The rows of a group lie close to one hidden flat surface of 10 dimensions, which may be shifted away from zero. Surfaces can cross.
Some rows, each with its group after it:
[ -2  -1 -50  -1  43  35  22 -31  28  37   5 -24   0 -31 -34 -29  -7]
geli
[ 16   9 -12   3 -19   1  26  55  11  19 -10   0 -14  -6 -10 -11 -19]
Lato
[ -3  -9  12  11  -3 -16 -31   7  -1   0   0   5 -21   5  25  -5  23]
zevov
[-12 -33 -25  23   4  34   4  -5  -2  26 -24  13 -10 -24  42 -23  23]
zevov
[  0 -38  20   2  11  -8 -30  11  -8 -12   7   8  15   8  43  30  -7]
Lato
[ 23  14  18  11  13  18  14 -39   2 -25   3 -14  11  10 -20 -18  -3]
geli
[ 14  -6  21  -2 -41  24   8 -16  44  -9 -15  -7 -37  25 -28 -16  60]
zevov
[-10  12  -4 -11 -38  16  15 -13 -18 -12  18 -11   0  -7 -18  39 -24]
Lato
[ 16 -52   6  17  53  22 -14   6   2   4  10  -1 -13 -12   5  15 -26]
zevov
[  5  -2  -8 -40 -30 -12 -10  -8  64   1  -5 -38   2   3 -18  26 -19]
tof
[ -3  11   5  23  16   8  11 -10 -18  -7  -4  18   7  -4 -23 -26 -39]
geli
[ -1  10  21   7   3  -1  11  -5  -3 -15  -9  18  34  21 -25 -17 -24]
Lato
[ 18 -22 -12  19  47 -24 -42  21  -2  17  14   2 -62 -31  14  -7 -19]
bobaz
[ 20  19  25   5   2 -13   9  -1 -21 -26 -17   6   0   4 -23  -7 -44]
geli
[-13  -9  -7  14   6   2   1  -6  -4  -2   6  27  13  -1  -7 -10 -31]
geli
[  5 -30  -9  -7  -4  10   2  11  21   7 -26  19 -14 -11   7   1  -1]
zevov
[ 27   2  16  46  -8  30  23  37 -40  -2  17   0 -41  -7   6  -5  -2]
zevov
[  8  23  22  32  18 -13  -3  31 -27  -1  25  -2  14  25  12 -18  11]
zevov
[  1  -8 -15  -7   8  -8   1  -1  19   4   0  19   2  -5 -21 -10 -21]
zevov
[ 17 -18  32  23   9  18 -16 -14  25 -12  21 -15  -6  31 -15 -10  14]
Lato
[  8 -10 -34 -13 -16  -7   1   1  40   0   4  29 -25 -12 -23  -8  -1]
zevov
[  5  13  15  13  -7 -11  -4 -10 -11 -21   7  14 -20   7 -26  -8 -19]
Lato
[-12  21   3  -9 -25  17  10 -25  24  13 -23 -40  17   7  -7  -4   2]
tof
[ 17 -11 -16   2  -8  -2   1 -12  -6 -26  -5  20 -25 -31  -6  10 -56]
geli
[-20  12 -11  16  -3   5  16  24 -11  28  -3  12  18   5   3 -24   8]
geli
[  4  21 -33  12   4   5   3  -3  -2  20  27  -9 -36 -14  -1 -31  62]
bobaz
[-27   1  13  -9 -21  10  -2 -22 -22   3 -30   0  -7  -1   9   9  26]
tof
[  2  15 -21   0  12   6   8  14   3  33  -3 -30 -27 -18 -11 -14   0]
tof
[ -2  -2 -14  -5   5   3 -14  -5  16  26   1 -35 -40 -21  -8   7   0]
bobaz
[  2 -11  19   1   8 -11 -16  -6   4 -13 -19  14 -19   3 -25  -6 -27]
zevov
[  4 -10  -5 -31  -7 -12  20  41   1  -5   1  21  27   2   2  28  -3]
tof
[  3  27   7 -11 -17 -13   7   6  17   7 -29 -16   6   9 -13 -12  -9]
tof
[  4 -20   4 -14  24 -29 -27   9  16  -6   1  16  -3   5  -3   4  -8]
Lato
[  1 -36 -35  -5  20  -2 -16 -24  28   4 -22  31   0 -26  32 -20   7]
geli
[ 19 -15 -38  -8 -38  23  26 -34  34 -33  10  33  10 -14  -2   1  -8]
geli
[ 16  12  22  28 -24   7   0  -1 -21 -25  13 -10   3   7  16  10 -35]
tof
[ 11 -15   1  -7  50 -28 -14  -4  27 -16  21  35  27  20 -27 -20  -5]
Lato
[-21 -14   7 -28  -9   1 -12   2   2  16 -28 -22   3  -1  26  28  25]
tof
[ 38  -6  30 -19  14 -38 -20  28   8 -27  11  -6 -20  10 -15  31 -23]
geli
[  5   2   7  10   3  -2   2 -15  -1 -18   2  26   7   9 -10 -21  -1]
tof
[ -4  12 -13  24  20   5  11  10 -37   5  46  11  26   5  29  -9  41]
Lato
[ -5 -28   1  -3  60 -11 -40 -11  19  25  -4 -22 -25  -8 -18  -1 -11]
zevov
[ 10  21  -8  15  19 -16  -2  15   9  20  -7   0 -24   4 -13 -53  27]
bobaz
[ -1  21  -9 -24  26 -41  13  53 -12  18 -20  22  41   6  17 -15  15]
bobaz
[-18 -19 -17 -37   0 -22 -15   9  18  18 -47  -2   6 -24   6  23 -48]
bobaz
[ -2  20 -23 -16  -5  10  17   6  -7  25  15 -42 -19 -22 -13  21   5]
bobaz
[-13  21 -10 -12 -21 -14   5  31 -29  24 -35  -9 -17 -24  23   8  -8]
bobaz
[  6  -1  12 -12  14 -21  -4  30 -22  -6   7  10 -22  -3 -18  22 -10]
tof
[ 12  20  42   6   3 -13 -12 -23 -13 -33 -25  -3  -8  18 -14 -16 -13]
geli
[-16 -39  -4 -11   1  19   2   7   9  18 -40   4  25  -7  38  11   0]
zevov
[  4   6   2   3   8  -7   3   0  12  -2   5  11   6  13 -25 -19  -6]
geli
[ -7 -19  16   2  11 -18 -30 -28  11 -20 -18  30   2  10  -4 -15 -12]
Lato
[-10  -2  -7 -14  -6 -32 -14   1  -7 -18   7  42  13   2  11   2   3]
Lato
[ -4 -19 -30  -3  15  -3  -5  31  31  44 -29  -5   2 -18  30 -18  -5]
bobaz
[  3 -12  -8   4  15  -6 -12   3  16   7   7   6   8   8  26 -15  35]
bobaz
[ -4  29 -10 -41  -1 -26  18   8  -3  -4   8   0  19   5 -28  17  17]
bobaz
[-18 -28 -18 -27 -37 -15 -30 -39  23 -22 -16  27 -18 -19  12  26 -12]
bobaz
[ 24  13  26  17  23  -7 -16 -10  -3 -17  32 -17 -31  21 -36 -10   7]
tof
[  1  -8   9  12 -17  23   8  11  -8  -3  39 -13  24  20  42  21  46]
Lato
[-15  16  16   8   7  29  27 -19 -37   0  -3   0  11   7 -26  -8  14]
tof

New rows. What belongs after each?
[ 15 -12 -14  15  26  13 -16 -34  -6   4 -11 -18 -45 -36  11 -13  -6]
geli
[ 17 -14  23   6  18 -13   0  29  -1 -15  11  18  25  18  -1   6 -34]
Lato
[ 18  -8  31  -2  23  -7  -5  33  24   8   0 -21   5  25 -18   0  -5]
Lato
[-21  -5  17  11  -6 -10 -25 -22  -4 -10 -12  16 -13   8 -16  -5 -23]
geli
[-31   4  32   1 -31  -8 -20 -19   2 -14 -16  13  12  33 -14  -2  -2]
geli
[-15  11   1 -24 -37   2  26   5  -9  -8 -34  17  27   4  -6  12 -13]
tof
[ -1   1   8   5  22  12   7 -12  -8 -11  49  -7  38  21  -5  12  19]
Lato
[-19  10   5  -2 -23  34  20 -15 -32   9  -4 -28 -20 -10 -15  26  13]
tof
[-23  -8  24 -32 -19  14  14   0 -26  -9 -14   3  18  14  -9  47  28]
tof
[ -6 -17 -15  -7   6 -13 -26 -12   9   5  -1   4 -22 -14  21   1  19]
bobaz
[-11  -8   9 -15  11   7  10  -2 -13  -3 -10  12  25   7  -9  11   2]
tof
[ 10 -17 -13  10  17  -3 -16  -3  26   3  12   5 -13  -6   1 -14  -2]
bobaz
[ 17  25   7  -1 -17 -16  19  27   7 -10  -6  16  19  16  -3 -19  -3]
tof
[  6 -25 -11   2  22   6  -6   5  31  13  10   6  12   6   6 -13  16]
Lato
[  0 -26   3 -29   5 -18   2   5  31 -10 -45  38  10  -3 -34   4 -54]
zevov
[  7   9  39  -3  -2 -13   6  43 -36 -10   3  -9   9  19   9  25   9]
tof
[-14   5 -12  11   0  -4 -17 -22 -11   5   8  -3 -22 -15  -7  -3 -28]
zevov
[-20  16  37  15  12   4 -15 -18 -52   6 -25 -27 -40  -3 -15   2  -1]
tof
[-23  11  -2   8  -2  15  -1 -28  -4   9   4 -18  11  -1 -10  -1 -15]
zevov
[ 24 -40  20   1   4  17   3  25  19 -21  32   1  21  23  19  35  12]
zevov
[ 38 -14  -6  23  -4  -1 -23 -11  32 -28  58 -10 -31   1   2  10  -9]
tof
[ -2   5 -32  -8  13 -12  17  45  17  32   9  13  33   1  17 -19  19]
zevov
[ 19  -7  33  -5   9   4   9  11  21 -15   9  -5  12  29 -33   8  -2]
zevov
[ 15   4  10 -19  -5 -25 -20   4  29  -4  -6 -30 -14   0 -17  18 -40]
tof
[ 15  -4   1  19   5  16   2   5  14   3  29 -24   2   7   7   0  10]
bobaz
[ 22  19  12 -13   2  -8  19   2  -5 -15 -32  -8   5  -7 -16  -1 -36]
geli
[  5   3  24 -34  30 -22  -3  26 -13 -16  54 -26  47  24 -14  66 -15]
Lato
[ -5  -4 -31  13 -44  10 -24 -31  20  10 -12 -27 -59 -35  26  -3 -10]
tof
[ -3 -13  30   3  24   2  -4  19 -30  -4   9  -2  20  15  25  23  23]
tof
[ 10 -41  -5   4  21 -29 -38   6  21 -10  -6  40 -29  -9   4  -5 -27]
Lato
[  4  22  -5  -8 -45   2  31   3   1 -21  10  20  22  16  -5  -1  17]
bobaz
[ -3  -2   5 -12  32 -55 -30   5  -8 -24  13  56  19  14   8 -11  11]
Lato
[ -3  33  22 -10  -8 -15   4   2  -2   3 -30 -12  -5  16 -30 -19   3]
tof
[ -8   7 -27   8 -15   7   7   3  18  28 -29   4  -7 -13  13 -36  12]
bobaz
[ 14   0 -20  28  -4  -4  17  41  -5   9   1  36  13  -5  39 -36   3]
bobaz
[ 21  -1  23  42  -1   3 -10  38   9  20 -14 -28 -30   5   3 -24 -45]
bobaz
[-15  -9  -4 -40  15 -60 -47  19 -14  -1  13   8 -17  -7  24  43  22]
Lato
[  8  14   4  23  12 -19 -25 -10   0   6 -32 -11  -8 -14  15 -39 -57]
tof
[ 21   2 -14  21 -15 -10  -4  11  23  -9   8  27 -26  -2   1 -34   9]
bobaz
[  1   7  -4   3 -35  -3  11  32  -4   9 -17  -3  -2  -6  24   0 -15]
bobaz
[-16   0  -2 -18  -6 -21 -10  -8  -2  -8 -19  22   4  -5 -13   8 -29]
Lato
[-37   2   3  -3 -15  12 -12 -34 -15   5   6 -26  40   2  23  33 -28]
zevov
[ -5  -4 -45 -17   8   7   0   5  43  50 -12 -34 -26 -25  -7 -12  12]
bobaz
[ -1  24   1 -15  18 -24   4  22  -9  21 -26 -16  -6  -8 -24  -6 -26]
bobaz
[  2 -11  52   8  10 -14 -28  -2 -11 -20 -20 -14  -8  20 -17  19 -48]
Lato
[-21  -2  -1 -41 -14 -13   7  35 -18  17 -39   2  -2 -11   1  36   1]
tof
[ -6 -30 -27 -29  17 -10 -13  -9  45  13 -11  14   8  -3   7  -4  32]
tof
[-13  -9 -23 -15  42 -39 -29 -21 -19 -11   0  48   2 -18  18 -14  14]
bobaz
[-16  20 -18 -29   4 -26   1  -4  -5  12 -36   3 -15 -24 -33  -2 -41]
bobaz
[ -1   3  -8  -6  -9  -5  -7  -3  10  12 -14 -19 -30 -17 -13   7 -24]
bobaz
[ -4  16  10   5  -9  -2  -9  16 -21  11  23 -48 -24  -6  -7  33 -17]
zevov
[  0  13  20  -9   1 -26  -6  29 -15  10 -50  -2   0   2  21 -12   3]
geli
[ 26  -3  12  33  -2  12  19  32  -3 -12  29  15  18  21   7 -16   5]
Lato
[  0  15  10  20 -10  11  -3  -7 -13   6  -8 -22  -7   2  14 -14  10]
tof
[ 14 -37 -26  30   1   6 -19 -15   7 -11  11  38 -77 -36  -5 -15 -15]
zevov
[-28  32 -25   0 -26 -16   7 -22 -15  13 -63  31 -20 -23  -9 -53  -6]
bobaz
[-20  -6  11   2 -20  26   1 -24  -8   6 -33 -16  -5  -3   0   8 -14]
zevov
[ -1 -21  -1   3  16   4 -21 -11   8  -9  50  -2  11  16  22  16  43]
Lato
[  8 -10 -16  32  40  15 -11 -31  -6  -3  45  -1 -15  -9   2 -15  14]
bobaz
[  1  15   5  -7  15 -27 -13   5  -8  -2  -3   5  -6   3  -8  -9  12]
bobaz
[  0  -5 -14  -6  10 -31 -20 -29   4 -44  48  55   5   5 -14  -4  13]
Lato
[-12   4  -7 -40 -11   6  11 -20  18  15 -50 -29  10 -15 -22  17 -35]
geli
[ 25  16   8   5 -12 -22   2 -16  -8 -36 -47  42 -12  -5   9 -43 -12]
geli
[-20   0  22  -6  -8   6 -11 -19  12   3 -13 -21  16  21 -12   9   7]
geli
[-13   1 -30 -32  16  -9  10   7  18  28 -21  14 -20 -15 -32 -13  31]
tof
[-26 -10 -12 -13  -7  20   2 -21  19  24  -2 -23  12  -7 -18  19 -14]
geli
[  1 -14  33  16  23  -8 -40 -44  21 -26  -1   2  16  32  15 -24  25]
tof
[-20 -14  -5 -10  38   3 -11 -23   5  15 -15  -3  42  -1  16  -4  -2]
bobaz
[  5 -11   9 -11  18   7   2 -10   6  -8  -8 -12  31   3   2  16 -21]
geli
[ 12  39 -21  14   8  -8  14  24 -34  14  23  -8 -49 -21 -19 -18  11]
bobaz
[-11  -1  -1   7   1  -5 -13  -2 -12  10 -29 -13  -6 -22  25  -1 -36]
tof
[-27   3   4 -29  17 -18 -14 -21  13   7 -31   1  17   3 -28  -3 -21]
Lato
[-28   3 -25 -27  11 -11  -4 -43 -13 -14  14  22  24 -18 -21  24 -31]
Lato
[ 29  10   8  25 -13  13   8 -10  25 -23  38  -8  24  26   8 -20  14]
tof
[  0   3 -17  -8  -1  -5  11   7  13   9 -24   9 -17 -20 -43  -6 -62]
Lato
[  2   9 -22  -9 -28  35  22   1  26  31   5 -65 -22 -19 -30  27 -31]
bobaz
[  2   5  -2   7 -21  25  15 -25  -7 -16  15  -4  -6  -2 -17  13 -12]
tof
[  6 -19   7  18  15   2 -39 -21  15   2  15 -24 -23   1  29   0  21]
tof
[ 13  -3  -3  33 -18  21  10 -10  12 -14  11  17   7   7   5 -29  -8]
bobaz
[-21  18  10  19  26  13 -12 -38 -21  18 -11 -27  -2   3   6 -29  37]
bobaz
[ -1  36  -8  28  -1   4  15  14  -5  21  21  -2 -35   4 -56 -35   1]
geli
[  2   3 -11  -5   1 -37 -23  26   5   8  13   5 -37 -10  -6   4 -11]
zevov
[-18 -33  14   3 -25 -15 -42 -26   9 -23 -15  41  -2  14  40   0  20]
geli
[ 16  12   3 -15  10   0   0  -1   5   6  -8 -51 -36 -16 -30  20 -22]
geli
[  0 -16 -14  -7  49  19  -1 -20  15  17  26 -27  -3 -10 -34  13  -2]
tof
[ 13 -17  -5  15  52   6   3  15  24  18   7   2  11   4 -18 -27 -12]
Lato
[-19 -15 -28  -2  37 -14 -25   5  -9  37 -25   1 -13 -31  44 -13  15]
bobaz
[-19  12  36  10  14   6 -24 -45 -33 -11 -18 -26  -8   2 -15   4 -28]
bobaz
[ 15  38  12  28  11 -12  -1   8   3  13  -9 -10 -39  12 -34 -60  13]
bobaz
[-39   4  29 -11 -13  -3 -15 -14  -8   5 -17 -12   9  13 -42  24 -57]
geli
[  7 -31 -25   1  22 -34 -31  -4  26 -11  -6  53 -13 -15   9 -25 -26]
bobaz
